The rows come from 4 hidden closed curves, with some noise, and rows from the same curve form a group. Each curve winds through 8 dimensions. The rows are also pushed far along 4 directions, which tell nothing about the answers.
Some rows, each with its group after it:
[ -2   2   8  -2   6  -2  -3  -5  10   5  -4  17  16  -7   1  -3 -30   3
   2  -2   4   7   8]
Vona
[  5   0  -1   4  11   6   1   2   3   2   5  12 -13   1  -9   7  -8  -3
  -5   2   6  -2 -10]
bor
[  7  -5  -5  -7 -10   2  -1   0   4   0   4  -9 -12  13   5  -2   5   0
  -3   4  -3  -9   0]
sir
[ -6  -7  -7   6  19  -4  12  27  -1  14   8 -15 -10 -14   3   8 -26   9
   2   3 -10  -1  -4]
bor
[-14  -1   9  -3  27  10 -21 -21  -5  -7  22  17  -4  -9  13   2 -17   1
   7  -3  11   9  -8]
Vona
[-12   1   5   0  11  -1  -6   1  -6   0   3   1   8 -15   6 -12 -18   2
   7   2  -2   5  12]
bor
[ -6  -5  -1 -13  30  11  -4  -6   2  -8  10  -8 -10 -22 -11   1 -11  -8
   5   2  11  -8  -6]
Vona
[  3   3   2 -19  -9   6 -11 -23   0   1 -30   9   1  25   4  -9  21  -5
  -9  -9  -8   0  11]
sir
[ -1  -4  -5  11  14 -10  11  12   8  12  13  -4  -2 -39   1  13 -29 -10
  22   0   0  -1  -4]
sir
[-10  -8   2   8  29  16  -9 -15   4  -4  23   7  -3 -22  13  -6 -19  -4
   2   5  14  -2 -13]
Vona
[  6   1   0  11 -10  -2   5   5  -4   4   6  -4 -30  11   2   4  -7  -2
   8   1  -7   0  -1]
sir
[ -6  -9  -6   9  23  -2  12  16  -4  15   6   1   1 -19   2   1   5  -4
   6  10   0   3 -26]
sir
[ -6  -2  -6  -2  13   5   8   0  11  -6  12 -15  22 -23  -6   5 -12   6
  -9   1   8  -7   2]
gad
[ 22 -11 -15 -12  -1   1   3  27  15   3   4 -11  33  -5  -3  18  13  13
 -19  -1  13 -17  -6]
bor
[ -3  -4   2 -11   0   3 -17 -16  10  -5 -10  18  -8   7   8  -5   4  -7
   2  -4   8   1   0]
gad
[ -2   9   5  -4 -16  -1 -11 -22   6   2  -9  16  -5  16  14  -9 -13  -1
   0  -6 -13   6  22]
bor
[ -3   6  -3   4 -16   5   6 -13  -1  -9  -7 -12   7  15  -3   1  31   3
 -17  -6  -1  -2  -2]
gad
[ 10  -8 -16   4 -16  -9  16  19  13   8  -1 -24  12 -16   7   6   7  -1
   0  -1  -6 -12   3]
gad
[ -9  -1  -2  -4  27   3  -1   9   5   3   4  -9   4 -24   0   1 -37   8
   1  -5  -5  -2  14]
Vona
[-16  -2  -3  -3  19 -13   3  17   6   8   6   4  -5 -12  -1   7 -21   5
   7   5  -2   6  -7]
Vona
[ -4   4  -3  -1   6  11 -10 -22  -4 -16  27   4  -8  -6   0   2  18  -8
  -2   3   9  -8  -9]
gad
[-16   8  10  -3   5  -2 -11 -17  -1 -12   5  18 -17  14  -6   3  -2  -2
   2  -1   5  11  -6]
Vona
[ 7 -5  3  6  3  1 10 14  1  4 -2 -1  4 -6 -9 -9 -3 -1  0 13  7 -1 -7]
sir
[-10  -7   3  -7  29  18 -18 -20   5 -13  21   2 -18 -17   6 -10 -22  -4
   2   3  14  -8   0]
gad
[ -5  -2  -5  -9   4  -7 -10   1   6  -8  21   5   1  -6   4   4  -1   1
   3   6   7  -5  -3]
Vona
[ -9   5   4  14  -8   6   0  -8 -10  -9  -4  -8 -15  18   2   1  24   4
  -8 -10  -1   7  -7]
sir
[  6   3   6  -4  -2   1   4  -8   8  -7   3   4   1  -7 -16  -4 -20  -7
   4   8   9  -5   7]
Vona
[ -5   4  23 -14   4  11 -17 -27   3 -20  -8  15   2  19 -12 -18 -25   6
  -5   2  16   6  18]
gad
[ -4 -14  -9 -12  27   7 -11  -3  -8  -4  12  -4  11 -18   8  13  32  -5
   3  -6  14  -4 -25]
bor
[  2  -3   8 -23   8  12  -9 -29   5  -8 -14   2  -7  17  -9   8   2  -3
  -5  -9   9   0  -3]
bor
[ 13  -5   6   8 -11   1   6  21  -2   5 -12 -10   2  -1  -2 -16 -22   6
   3   7  -1  -5  19]
gad
[ -7   1  11 -16   7   7 -20 -26   8 -14   8  10   4   9   7  -8 -27   8
  -5   0  11   3  13]
Vona
[ -1  -8  -7 -22   9   6  -7  -8   0 -17   6 -14  10  -6 -10   5  35  -4
  -5   1  16 -12 -12]
bor
[ -8  -4   1   2  17   6  -8 -10   6   0  12   8  11  -7   9  14  -8   6
  -1  -9  10   7 -13]
bor
[ -5  -6 -10   0 -15  -6  -6   2  16 -10   1  -6   1  -2  10  -1  25  -3
  -5  -2   8 -10  -3]
gad
[ -7   1  -4  16   2   4  -3 -14  -8   0   6  16 -13   5   9  10  47 -13
   2  -7   4   8 -33]
Vona
[-15  13   8  18  -9 -12   3  -6 -19   2   1  13 -31  16  -2   4  13 -10
  15  -2 -15  20 -13]
bor
[  0  -6   7   5  22   5   0  -3 -10  -1  19   3  -3 -19  -5   7 -13  -7
  18   3  14   4 -18]
Vona
[  5   4   4  13 -20   8   2 -15   3  -4  -5   4 -11  17   6 -16   2  -2
  -9   4  -4   0   8]
Vona
[  0   1   0   1 -21  -1 -16 -13  -2  -6 -13  18 -21  31  12  -3  45  -8
  -2  -8   2   5 -13]
gad
[-12   6   8  -6  24   6  -6 -19 -11  -1  -6  13 -34  -3  -9  -6  -9 -16
  17   1  -7   7  -4]
bor
[ -6   1  -2   3   1   8   1 -14 -10  -8   0  -6 -37  17  -4   5  38 -11
   1  -2   1   0 -23]
Vona
[ -1   8   2   1  -1   8 -16 -10 -12  -5   7  18 -22  14   7 -10  12  -3
  -4   1  -6  -1   3]
gad
[  0 -11  -8 -19  -5   5 -10 -14   5 -12  11 -13   0  13   9   5  37   2
 -11   2  11 -11 -16]
sir
[ -6  -1   1 -22  16  17 -18 -19   2 -30  11 -13  26 -10 -13   2   9  11
 -18  -7  22 -11   9]
gad
[  1  -4  -4  17   5  -2  16  17  -1   9  21  -6  -3 -16   1  -3 -14   0
   4  18  -2  -3 -12]
sir
[  4   9   7  -8  -9   5   2  -5   3  -7 -17  -8  20   2 -11 -14 -21  10
 -12  -2  -4  -6  36]
gad
[ -5   5   6  -1   8  -4   0  11 -13  14  -9  12 -26  11  -3  -3 -18   0
  11   4 -16  12   1]
sir
[ 21  -2 -12  -2 -23 -12  12  23  -5  10  -6 -20  24   0   2  17  16   5
   0 -10  -9  -5   6]
Vona
[  3  -8  -7  -2   1   1  11   5  -2  -4  22 -26  20  -8  -4  17  10   9
  -6   3   9  -6 -15]
gad
[ 21  -7  -3  -6  -8   1  11  14  14  14 -22 -10  20  -7  -4  -3 -21   2
  -5  -1  -5 -11  19]
sir
[-13  12  -2   9  -6  -7   6 -11   3  -1   7   2 -16  -4   1  -1 -11  -7
   6   0 -11   5   6]
gad
[ 11  -9 -12  19   4   0  12  32  -6  20   5  -5  -2  -1  10  11  16   6
  -3  -2  -6   0 -21]
bor
[  2  -5  -1 -14   6   2   2 -10   6   0  -6  -3  -6   8  -6  14   3  -4
  -1  -5   4  -1 -10]
bor
[ -6  -3   9 -15  24  15 -18 -25   1 -12  17   4 -27  -3  -3   2 -32  -4
  10   1  13  -2   0]
sir
[  1   1  -2   5 -17   7  -1 -14   2 -12   0  -5   5  14   4  -8  31   0
 -15   3   5  -5  -4]
sir
[  5   8  13  -9  -3   7  -7 -19  -2   0 -31   7  -2  11  -6  -3 -17  -3
   3 -17  -4   6  23]
sir
[  4   3  19 -10 -19   6  -1 -33   1  -1 -26  -3 -10  34   0 -11 -20   0
   2  -4  -6  10  16]
bor
[  2  -1 -13  19   4  -9  18  29   2  18  -3  -8   9 -24   2  16   2   0
   3  -9  -8   1  -8]
sir
[-15  -4   1  -3  12  -3  -5 -11  -7   3   8  -8  -7  -9  16  -2  -8  -3
  16  -1  -4   7  -4]
bor

New rows. What belongs after each?
[-13  14  16  14  -5  -2   7 -11  -5   0  -5  10 -29  16 -10  -8 -26  -3
   6   4  -9  15   6]
bor
[  3  -8 -12 -13   5  -6   3  24  15   4   4 -12  30  -7   0  23  -4  21
 -16  -8   6  -7   1]
bor
[ -4   8  14  -8  19  10 -14  -9 -12  -3   4  20  -6   5  -9  -9 -29   5
  -1   2  -1   6  13]
gad
[-18   2  -3  11   4  -5  -3  -1  -8  -7  18  -2  -1  -9   9  -2  16  -2
   5   2   0   4 -10]
bor
[  9   5   6  17 -17  -1  10  -1   1   6 -10  12   6  10  -2  -1   4   0
  -2   0   0   6  -3]
bor
[  7  -1 -10  -2 -20 -22  12  28   3  10 -11 -14  25  -3  -2  17  13   7
   1  -6  -9   0   5]
gad
[ 11  -6  -4  -1 -23 -13   5   6   0   9  -1 -12  15   9  12  12  12   3
   8  -2  -5   3  -3]
bor
[  5  14   7 -17 -14  -1  -6 -21  13  -7 -20  17  11   9 -15  -3 -19  -5
  -5  -8  -3   0  28]
Vona
[  0   7  10   4   4  -1   3  -4 -12   4   0  11  -3   7  -8   4  -6  -1
   5   1  -4  14  -6]
gad
[-11  -5  -4  -8  28   3   0  10   4   3  11  -9 -10 -13  -3   8 -29   9
   1   2  -1  -2  -2]
bor
[  7 -15   0  -9   6   5   3   8  14  -5   2 -22  18 -21  -2  -6 -29   7
  -1   4  13 -14  15]
gad
[  7  -3  -9  21   5  -5  21  17   9  14  12 -13  15 -36   2  13 -25  -3
   9   0  -1  -3  -1]
sir
[ -6  -6   2 -16  23   3  -9  -4  -9 -13  10  -3   7  -7 -14  15  20   2
   3  -4  20   1 -20]
bor
[ -2   3   0   6   3  -8  18   7   2  16   7 -11  -5  -9   2   6 -38   1
   8   6 -15   4   5]
gad
[ 13   6  -3 -11 -20   7  -8 -16   0 -13   8  -2  10   8  -4  -2  19  -4
 -10   2   1 -15  14]
gad
[ -1   2  -4   4  16  -1   0   2  -3  14   5  14 -30  -7   3   4 -11 -14
  13   2 -12   2  -8]
bor
[ 15  -8   2  -1  11   8   0  15   2  16 -10   3  11  -6   5  -5 -30   8
  -1  -1  -2  -2  10]
bor
[-14   0   7   9  24   6  -4 -10 -17  -7  13  -2 -31 -11  -5   5  -5  -9
  22  -3   7   9 -15]
gad
[ -5  -3  -7 -15   1   0 -14   4   4 -10  -7   2  19   8   5  -2  24   9
 -16  -5   5  -5   4]
Vona
[ -9  -3  -1   9  23  -4   6  17 -19   4  14  -2 -15 -16  -6  11  10  -5
  16   4   1   6 -26]
bor
[ -8   1  13  -7  11   1   0 -18  -3  -3  -6   3  -7   8 -11  11 -11   0
   7  -6   7  11  -9]
bor
[  3  11   4  23  -7   4  -1 -11 -16  -3   4  16 -30  14  -3  11  27 -13
   9  -9  -3  10 -19]
sir
[  2   9   3 -10  -9   9 -12 -12 -10 -20  -6  -5   9  15  -8  -8  19   7
 -16  -6   3  -6  19]
gad
[ 11   3   3 -22   5  15 -19 -25   7 -11  -5  16   1   6  -6   0  -1  -6
  -6  -7   7  -9  12]
sir
[ -6  -5  -7 -14   9  10 -16  -3   7 -19   2  -3  29   2  -1   4  32  17
 -26  -7  19  -8  -4]
gad
[ 13   3   7  -1 -15   1  -1  -7   7  -3 -11  12  22  10  -8  -1   1   3
  -9  -2  10   1   7]
bor
[ -8  -9  -8   7  19  -2   5  20   0  11  12  -6 -20 -16  10  -6  -8  -2
   8  10  -6  -3 -13]
Vona
[ -4   0 -10  24   8 -10  12  23   1   8  16   0 -10 -37   2   2  -8 -12
  20   5  -2  -2  -9]
gad
[-16  -3  -7  17  21   2   4  18   3   1  16   0   3 -19   6   2   3   8
  -8   4   6   0 -16]
gad
[ -1   1  -8  -1  14   8  -6 -12  -5 -14  35  -2   2 -17  -3  11  18  -8
   1   4  11 -11 -12]
gad
[-18   4  -3  -1  18   0  -9  -6 -17  -9  19   5 -37   3  -4   7  25  -8
  10   2  -1   5 -21]
bor
[  1  -9   6  -6  13  12 -17  -4  -4 -17   8   2  -1  -4  -2  -5   6   2
   1   0  21  -5  -5]
gad
[  9   5   9  -1  -5  -3  -2  -8   4   5   0  15   7  -9  -2 -10 -33  -8
  14   7  -2   1  16]
bor
[  1  -4   1 -26  14   8  -9 -11   4 -13  -4  -8  11 -11 -13  -6  -1  -5
  -1   3  13 -12   9]
bor
[  2   4   3  -9  -1  -1  -2   8   3   7 -20   4   4  15  -2   3 -18  12
  -8 -10  -9   6  17]
bor
[ -5  -1   2 -15  14  10  -3 -10  10 -15   4 -13  29 -18 -12  -2 -20   8
 -13  -2  13  -9  18]
gad
[  3  -5   6 -20   2   5 -10 -27  17 -13   1   2   7 -10  -4  -3 -21 -10
   8   1  16  -6   9]
gad
[ -3  -9   3 -22  15  10 -20 -20  -9 -22  16  -6   8  -5  -1  -1  24  -4
   3   4  23  -7  -9]
bor
[  3   2  -3  -6  -4  -1   3  -3  -4  13  -2  -3   5   7   8   5  -8   4
  -1  -3 -16   3   6]
sir
[-15  10  12  22  -6  -9   8  -7 -17   8  -4   8 -26  13   4  -3  -5  -5
  17  -1 -14  24  -9]
bor
[ 13  -4  16 -22  -4  13 -12 -31   9 -12  -6   6  12  16  -8  -1 -17   2
  -5  -2  19  -2   9]
bor
[  7   2  16  -5  -9  11 -16 -14 -15  -4 -22  13 -14  27   3 -25   3  -2
   2   2  -2   4  14]
Vona
[  3  -8  -4 -12  13  16 -14  -6   6 -16   9  -3  11   1   0  -2  18   8
 -21   1  19 -14  -5]
bor
[  3  -9  -2  -6  15   0   2  10   5  14   1 -10  14 -18  14   2 -40   9
   7  -5  -7   0  14]
Vona
[ -2   1  11 -11  -2  10  -4 -28   7  -8 -11   1 -24  18  -6  -9 -12  -8
   1   3   2   0   5]
Vona
[ 19   4   0  31 -23  -3  21  25  -4  16  -5  -3 -22   9  -3  -4  -8  -2
   3   6 -13  -3   2]
sir
[ -6 -13   2 -20   9   9  -9 -28   8 -15  12 -18  14   3   2  12   9   4
  -4  -4  25  -3 -16]
bor
[ -3   8  -3  -1 -10  -9  -1  -2  12  12  -6  11  -1   1  13  -2 -28  -2
   1  -4 -18   4  22]
bor
[-12  -1  -3  -4  11  -1  -7  -2  -3 -21  30  -9  -5  -6  -9  14  14   4
  -2   2  16  -3 -15]
Vona
[ 12  -6  -6   8 -10   2   5  11   2  14 -11   1  10  -2  16 -11   6  -2
  -2   2  -6  -4   2]
Vona
[  2  -2  -9  -2  12   2  -2   1   1   7   7   6 -18  -6   4  10  10  -9
   4  -2  -6  -3 -14]
bor
[  0  -2  -7  20   8  -8  12  22 -17  24  -3   3 -18 -11  11   3   7  -9
  17   1 -18   7 -18]
bor
[-13   2  -2 -12  11 -11  -8   4  13  -9  15  -1   8 -24  -3   2 -32   3
   7   2   4  -4  17]
gad
[ 13  -6 -11 -18 -15   2  -3  -4   1  -1   3 -14  24  17   7  18  32  11
 -18  -8  -2  -9  -2]
sir
[-12  -6 -14   7  13 -15   3  25   4   5  36   0  -5 -24   7  10  -6   1
   9  12   3  -4 -18]
Vona
[ -3  -8  14  -9  26  19 -10 -25  -5  -5   2   6 -29   4  -3  -3 -19  -8
  11   2  12   4 -14]
sir
[  6  -5   8 -29   6   4 -15 -25  14 -11   0   9  11  -4  -6  -1 -20  -6
   6   3  19  -6   7]
Vona
[  3  -6  -5  12   9 -11  12  15   4  14  19   3  -5 -24   0  11 -13  -9
  20   9   2   1 -20]
Vona
[  6   4   8   8 -19 -11  19   6   2  17 -21  -5  -4  12  -4   1 -32   1
  10  -1 -17  11  12]
bor
[-17  -5  -3   1  39   3  -4   9  -3   3  13   3  -7 -15   3  18 -13  10
   2  -7   4  10 -18]
bor
[  9  -1  -4 -11  -4   7  -5  -9  -1   3 -11   5 -14  15   4   1  22  -6
  -6  -5  -6  -6  -4]
bor
[-12  -8   2 -12  19  -5  -5   2   7  -6  -1  -3  20 -10  -4  14  -2   7
   0  -6  16   5 -10]
gad
[ 11  -1 -12  -7 -15 -13   5  14  19   7  -1   0  45 -20   4   4  -4   2
  -5   0   0 -10  16]
bor
[ -7  13  13  -6 -16  -3  -9 -18  -1  -5 -14  10  -1   9   2 -24 -24  -2
   5   3 -12   5  34]
bor
[ -9  -4  11 -13  17  12  -6 -34   4 -12   8  -2  15 -11  -2  -6 -15  -3
   4   3  18   3  -3]
sir
[ -5   6   8  10   7   5  -3 -14 -13   3 -10   7 -25   8  -2  10   2  -8
  14 -17  -6  15  -8]
sir
[  5  -9  -3 -12  19   1   0   9   4  10  -1  -3  23 -34   4  -6 -26  -5
  11   5   1  -8  12]
bor
[  8  -3  -4  10 -17  -3  11  10  -4   1  10  -9   1  11   0  -3  17   2
  -5  12   0  -4 -12]
sir
[  0   3  -7  -8  -8  -8   3  10   7   3 -11   0  37  -8  -1  -3   8   6
 -10  -2  -5  -4  15]
sir
[  8 -13  -5   5  16   8   6   8  -7   1  11 -12  10 -19  -3   9  10  -2
   3   2  15  -5 -20]
gad
